The rows of a group lie close to one hidden flat surface of 13 dimensions, which may be shifted away from zero. Surfaces can cross.
In the rows, zero is written as 128.
Known rows, each followed by its group:
[128  69 142  93 166 194  98 156  68 101 128 119 102 122 150 138 164 174
 111 127 110 134]	(2)
[ 86 204  76 147 102  87 188  79 147 132 113 176 139 115 125 104 129 142
 124 140 128 159]	(0)
[145 119 129 114  81 171  95 140 107  96 154 130 135  81 153 104 132  55
  88 170 128 162]	(2)
[ 92 183  79 132 131 115 159  97 122 145 175 151 139  98 161 123 139  96
  85 114 113 174]	(0)
[181 172 126 135 142 129  97 108  85  88  98  86 129  96 144 110 130  72
 127  76 115 132]	(4)
[132 121 153 124 142 140 164 186 114 117 193 188 110 144 147 141 127 130
 152 156  96 111]	(2)
[147  93 157 140 103 205 143 141  84  73  78 114 102 108 136 129 123 112
 139 134 110 133]	(2)
[131  82 169 143  99 152  91 168 142 132 104 132  98  56 157 161 136 113
 166 177 152 106]	(2)
[ 84  73 165 131 122 156 178 129 133  93 163 127 128 120 126 157 118 161
  89 141 141 144]	(0)
[103 164 102  82 167 143 114 132  98 116 124 149 152  74 133  95 144 129
 142 137 132 111]	(0)
[121 123 105 143 140 131 165 105 120 131  82 120 116 108 125 123 114 128
 107 151 156 141]	(1)
[137  82 182 105 153 194 118 162 124 131 103 139 141 201 132 113  83 144
 181 117 184 113]	(2)
[ 97 110 151 115 153 120 150 194 145  87 110 150 174  88 149 111 119 133
  69  92 143 147]	(1)
[141  70 121 118 107 138 137  89 106 122 146 112 107 167  86 134 157 175
  90 158  90 126]	(0)
[ 65 144  88 133 127 160 161 107 148 139 168 129 151 143 162 108 148 131
  74 107 161 105]	(4)
[110 109 143  74 116 139  80 154 157  86 147 109 170  80  96 115 124 131
 143 145 143  87]	(1)
[178 101 143 156 135 138 158 130 147 111  74 101 111 152 112 139  97 132
 153 103 131 117]	(4)
[109 153  62 114 131 132  84  69 117 136  92  91  66 154 113 148 147 232
 167 165 156 120]	(3)
[119 139 163 111 145 103  93 170  88 140 121 171 122  94 144 137  91  99
 145 182 150 189]	(1)
[ 85 128 121  80 155  82  98 135  98 126 136 158 135  43 168 155 147 186
 123 124 111 141]	(1)
[116  79 152 136 123 164 120 127 126 173 102  73 137 141  80 154 101  88
 157 135 122 119]	(2)
[138 123 152 119  79 188  94 159 144  93 129 167 119 168 122  95 163 158
 153 154 123 146]	(3)
[138 105 115  86 124 115  88 137 152 143 142  93 137  77  80 158 113 119
 193 154  84  92]	(3)
[167 151 107 134 160 139 172  77 193 142 171 116 142  83 101 124 131  89
 165 126 125 104]	(1)
[142 116 130 109 159 129  81  86  81 167 149  91 111 156 106 140 155 135
 159 143 126  73]	(4)
[ 81 147 149 166 118 115 223  66 158 140 150 150 146  73 117 144 114 101
 147 157 155 102]	(0)
[126 167 119 158 134 132 161 117 124 127 130 146 123  41 150 128 147  63
 108 141 114 174]	(1)
[117 166 175 127 157 106 103 180 130 110 137 134 155 134 102 116 132 108
 129 115 140 142]	(1)
[ 99 181 125 110 112 150 140 117 145  81 197 136 137 148 112 139 125 152
 166 113 108 139]	(3)
[152 145 127 122 198 158  73 118 121 143  81 106 108 128 124 111 191 176
 162 106 154 112]	(2)
[153 156 117 144  50 107 133  69 130  99  80 109 138 128  89  93  91  83
 149 169 149  97]	(4)
[154 170 102 122 139 141 108  92 128 114 122 135 143 168 149  65 152 129
  98  99 173 138]	(4)
[161  79 149 131 118 159 130 130 139 108  74 121  95 148  98 131 116 175
 161 170 148 126]	(2)
[130 149 138 134  75 111 154  88 142 158 152 175 169 155 130  97 102  75
 150 126 119 125]	(0)
[108 153 123 143 107 138 113 133 139 128 158 111 128 106  70 110 179  93
 104 199 124 116]	(1)
[154  86 189 129  92 146  63 119  66 142 114 138 108 157 153 135 145 122
 148 134 127 141]	(2)
[170 118 142 115  65 148  98 108 172 133 101 166 145  97 129  93 138 108
 181 145 118 148]	(0)
[134 113 134 136 134 160 130 170 101 118 131 108 120 111 128 141 137  91
 106 124  91 146]	(3)
[168 146 170  83 137  87  47  84  88 125 132 143 162 160 126  92 129 136
 164 116 162  85]	(4)
[136 170 102  85 111 158 100 136 117 122 109 166 163 119 131  70 115  97
 163 136 121 147]	(0)
[124  68 176 123  94 165 147 146 101 115 139 131 133 158 102 144 108 122
 151 138  85 118]	(2)
[140 126 122 124 124 142 151  97 174 112 168 101 142 186 101 131  65 125
 126 129 177 151]	(3)
[113 139 130 170  40 112 159 125  76 112 115 160  94 121 167 144 103  88
 106 168 105 153]	(2)
[124 111 154 187  95 184 180 173 134 122  75 126 102 112 123 137 133  88
 156 140 102 111]	(2)
[128 122 106  96 139 155  71 107 121 119 162  72 131 105 126 133 162 124
 120 111 122  92]	(4)
[119 162  91 115 130 140  86 139  98 132 119 103 105  91 125 143 165 128
 158 125  70 127]	(3)
[136 161 134 166 173 135 114 131  74 201 107 130 109 159 130 109 166  72
 143 141 138 107]	(4)
[133  84 164  73 128 167  97 155 112 127 101 150 147 133 114 114 105 151
 203 152 130 101]	(0)
[113  75 149 133 143 129 203 125 115 126 149 154 156  82 120 127 130  95
  58 139  97 150]	(1)
[111 127 144 108  78 110 142 107 114 104 146 142 186 106 133 123  99  96
 114  87  84 136]	(3)
[ 69 167 116 138 129  80 126 114 106 123 114 129 150  65 161 129 167 139
  96  84 121  97]	(4)
[135  65 170 117  34 165 116  70 141 109 165 135 143 153 138 131 120 131
 122 128 127 153]	(0)
[ 77 119 110  98 134 146 135 147 123 143 176 118 137 131 126 144  77 105
 143 179 157  91]	(3)
[121  97 178 119  53 165 140 142 142  67  98 160 145 131 119 116 110 154
 162 133 118 133]	(3)
[187 124 147 129 101  97 104 140 114 139 160 128 102 185  98 147  93 102
 173 162  93 130]	(4)
[126 127 122 106  89 128  90 101  92 127 202 116 134  71 128 141 140  61
 112 174  94 119]	(2)
[115 132 120 169 108  96 184  67 108 140  62 144 113 142 116 112 141 160
 113 140 135 107]	(0)
[155  93 144 144  96 144 100 152 160 138 128 119 105  72  96 144 167 101
 135 187  99 125]	(2)
[167 138 147 144 162  73 167 114 134 159 138 149 124 211  99 133  95 147
 167 117 129 107]	(4)
[137 114 130 110  91 162  65 193 131 139  87 138 129  72 140 117 151  95
 167 143  90 130]	(3)
[104 116 133 130 132 135 157 100 177 108 193 146 123  71 122 149 180 165
  90 149 123 172]	(0)
[126 127 109  85  92 130  77  64 148  83 113  73 150  47 122 151 112 146
 165 102 126 122]	(3)
[145 149 120  70 122 143 104  96 113  85 163 137 133 163  69  89 137 168
 174 181 123  94]	(3)
[155 122 112  94 119 138  96 143 140 121 111 168 122  95  91  95 204 173
 147 163  59 144]	(0)
[ 97 189  96 108 148 103 131  87  96 101 144 108 112 128 110 164 124 189
 182 106  88 118]	(3)
[ 67 181 142 152 137  85 125 157  78 114 112 111 131 116  98 137 133 105
  88 146 129 143]	(1)
[164 113 145 140 119 130 137 100  83 164 103 137  83 123 121 160  91 100
 200 177 104 147]	(1)
[118 129 148 167 149 115 171 175 194 158 135 128 119 104  93 165 128 108
 158 154 122 122]	(1)
[143 129 121 178  75  89 134 127  98 126  70 126  57 141 124 166 138 159
 129 153  89 149]	(4)
[167 136 187 167 172 101 191 161 171 114  97 154 138  79 136 161 112 119
 172  62 103 159]	(1)
[167 206 101 152 141  87  67 122  69 126  60 115  82 120 175 120 114  99
 128 122 165 180]	(4)
[111 159 119 112 144  96 121 151 128 114  78 165 130 123 145 113 109 185
 148 120 154 153]	(3)
[131 134 107 114  77 109 108  88 110 107 111 111 183 112 163  74 103  68
  73  92 155 101]	(0)
[ 79 167 123 133  39  72  68 147 124 122  65 126 168 113 138  96 118  93
 106 126 151 105]	(4)
[106 130 150 161 136 148 123 169 135 134 133 100 120 148 102 139 191 132
 125 101  92  91]	(1)

New rows, each followed by its group:
[ 96 128 155 178 142 138 155 177  98 161 125 123 105 128 134 160 156  93
 124 119  87 131]	(1)
[109 121 145 148 149 145 150 120  60 136  97 126  78 147 138 162 163 185
 175 115  93  72]	(2)
[147 130 102 133 154 176 138  89 161 178 195 110 117  77 138 151 178  88
 170 121  93  82]	(1)
[161 107 147 172  71 168 148 130 142 110  74 122 110 128  73 106 178 116
 134 151  73 131]	(2)
[171 112 106 102 161 157 106  83 120 163 125 161 104 106 160 103 145 129
 129 175 171 166]	(1)
[118 173 133 108 121 106 125 160 174  90 170 130 188 133  84  92 140 111
 123 104 107 102]	(1)
[204 120 138 127 106 130 138  90 144  76 119 133 120 184 120 103 103 156
 137 112 139 146]	(4)
[150 145 113 105 138  85  52 120 139  88  78  78 129  75 132 134 136 161
 133  96 145 117]	(4)
[118 134 143 136  75  95 111 132 128  83  96 135 145  91 147 119 156 144
 104  88 103 120]	(4)
[115 196  54 126 139 124 118  85 113 165 142 131 106  95 151 114 143  97
 124 164 142 141]	(1)
[150 150 141 153 132 147 154 115 117 156 110 159 149 130 159  88 118  49
 127 116 150 139]	(0)
[118  83 130  68 111 160 109 111 115 111 177 102 166 180 130 127  38 114
 129 134 178 122]	(0)
[133  57 161 143 154 112 171 141 157 147 127 166 115  96 118 158 191 204
 119 122  72 127]	(1)
[157 116 165 141  73 138 127 102 133  80  71 152 121 158  72  93 188 197
 152 126  89 123]	(2)
[139 113 148 155 110 134 181 102 144 111 120 160 120 150 124 114 151 160
 125 131 128 116]	(4)
[ 80 126 168 147 148 117 184 173 137 170 173 196 142 140 151 154 129 133
 133 114 108 153]	(0)
[104  94 126 143 100 164  90 181 150 133  94  63 146 102 116 132 174 104
  97  86  94  91]	(4)
[ 77 118 144 141 142 160 194 120 123 160 125 138 115  86 121 175  88 114
 201 167 128 120]	(0)
[146 105 122 115 147 173 104 156  76 117 135 142  86 130 172 124 154 139
  94 153 127 159]	(2)
[125 121 170 127  70 184 131 125  82  97 121 161 147 179 149  85 120 102
 136 120 129 123]	(2)
[ 82 118 157 134 134 118 111 163 116 118 108 115 116  34 129 181 136 132
 147 156 120 131]	(1)
[173 110 105 121 120 147 120 130 163 149 113 181 108 128 145  99 170 160
 141 150 114 150]	(1)
[145 177 125 170 176 106 176 123 145 158 110 155 108 114 130 121 112  99
 154 159 173 127]	(4)
[126 117 102 140 126 133 127 160 167 199 153 143 135 187  94 101 143  91
  87 176 131 158]	(2)
[ 93  95 116 127 149  97 161 122 108 121  73 125 123 142 106 125 116 192
  73 145 152 132]	(1)
[119 151 114 137 148 142 155  57 135 141 190 148 118 105 126 128 184 136
 107 150 125 164]	(0)
[ 92 149 134 143 101 114 134 205 117 136 118 162 124  96 145 144 110  86
 139 148  96 155]	(1)
[120 113 181  99 142 184 105 154 130 110 146 131 165 119 135 119 125 110
 177 104 138  90]	(2)
[138 152 146 150 111 118 155 103  66  93  80 122 126 108 124 128 126 105
 125 102  85 152]	(1)
[132 145 117 140 103  67 150 124 179 105 121 129 126  87  92 145 114 140
 149 153 122 109]	(4)
[153 131 123 109 124 163 115  89 168 140 140 156 121 144 134 116 110 149
 169 151 172 193]	(0)
[139 180  97 105 125 154  75 122 134 153 169 127 144 173 154 108 113  96
 153  99 141 160]	(3)
[145 154 173 130 121 106 116 104 100 134 120 150 142 184 121 114 123 134
 176  97 123 124]	(2)
[153 142 173 153 131 119 137 156 105 136 136 151 136 140 123 135 129  84
 144 100  83 159]	(2)
[151 134 149  95 104 164  87 142 122  96 144 117 153  92 119 121 131  93
 173 103  81 131]	(3)
[133 113 143 114 148 149 165 115 125  30 119  83 113  87  69 150  98 161
 137 159 145 112]	(3)
[130  68 133 133 163 131 110 168 146 171 100 102 102 125 104 166 115 147
 126 159 143 164]	(2)
[152 155 141 147  72 131  90 167 109 145 140 153 144 196 129  73 161  63
  97 118  92 146]	(4)
[164 151 113 127  91 116  49 148 142 111 107 119  91 105 133 127 134 116
 138 179 154 161]	(4)
[121 106 116 127  90 158 149  77 160 125 165 135 102 126 107 154 130 162
 142 173 111 183]	(0)
[104 155 121 124  92 119 134 114  96  93 120 181 119 149 171  97 130 169
 109 139 155 134]	(2)
[167 159 128 120 140  82 154 115 149  80 181 141 120  96 135 153  93 125
 146 119 114 145]	(4)
[149 153  85 135 136 162 122 140 135 110 184 126  68 121 184 156 110 116
 109 157 153 194]	(4)
[101 154  92 115 122 193 128  85  64  92 112 108 121  96 161 109 124 107
  97 130 141 168]	(0)
[ 97 116  99  87  88  73 141 125 164 127 135 147 160 131  76 124  98 174
 148 161  98  92]	(0)
[109  99 152 104 110 138  79 143 113 147 142 179 113 163 170 118 147 177
 140 168 174 107]	(2)
[143  87 156  74 108 135  73  87 118  80 140 103 150  86 111 142 150 175
 150 104  98 117]	(3)
[146 161 108 167 123 155  96 111 142 188  91 123 108 167 105  83 204 108
 141 155 143 102]	(2)
[145 116 146 106 108 171 108 102 143 117 166  69 130 137 108 181  77 110
 218  96 100 123]	(3)
[111 170 113 108 166 127 107 126 164 141 188 102 152  92  98 122 134  85
 142 157 164 103]	(1)
[146 118 148 111 123 135 100 146 123 153 170 148 125 153 108 130 148 123
 169 147  84 109]	(1)
[117 177 104 138 179 115 170 165  75 129 131 137 108 168 117 130 107 114
 127 135 103 138]	(3)
[144 112 160 128 182  94 143  67 146 154 181 128 117  70  58 152 176 133
 132 203 131 138]	(1)
[179 139  92 169 150 158 165 112 141  89  80 116  59 136 168 139 120 172
 108 115 163 186]	(4)
[172 129 156 142 127 129 184  93 112 145 174 160 138 130  93 121 138  65
 135 140  64 148]	(1)
[142 159 106 144 210 141 168 117 169 152 136  93 161 114  98 104 148  91
 125  87 142  80]	(4)
[107 131 173 121 147 112 144 109  93  98 134 164 143  92 202 139 104 147
 137  84 164 113]	(4)
[ 96 123  99 118  81 115 103 104 119 154 142 132 158 131 159 115 135 112
  76 111 121 145]	(3)
[ 57 149 133 154  99 127 121 131 101 157  79 149 123 114 192 120 101  99
 121 154 205 113]	(4)
[138  99 127  59  95 125  70 105 120 124 118 153 161 141 101  79 118 151
 153 180 149  92]	(3)
[163 114 145 145 144 146 168 149 159 124 156 157 108 177 139 133 107 136
 136 130 144 149]	(4)
[152  47 158 140 141 161 190 107 102 145 109 159 118 108 133 128 129 113
  88 164 118 161]	(1)
[107 168  69 157 150 113 158 137 130 135 106  59 120 118 147 159  84  90
 102  76 129 125]	(4)
[133 122 115 145 139 183 115 127 127 187 162 123  94 106 144 141 172  83
 155 164 109 111]	(1)
[160 133 138 184  76 137 148 149 166 130  66 131 117 141  87  99 137  89
 134 165 126 126]	(4)
[110 165 150 146 136  72 152  72  31 178 161 141 119 131 121 150 138  88
 163 146  80  69]	(4)
[147 164 122 126  84 144 122 140 179  94 106 165 128 165 110  92 125 157
 166 141 136 165]	(3)
[151 121 119 162 150 138 165 171 211 118  97  95 138 103  93 131 137 121
 118  94 118 115]	(4)
[158  76 153  94 128 164 112 145 152 136 186 160 152 137 117 111 177 139
 139 119  75  98]	(1)
[139 156 118 154  82  89 133 131 160 158 124 183 109 173 131 103 117 121
 126 191 166 143]	(2)
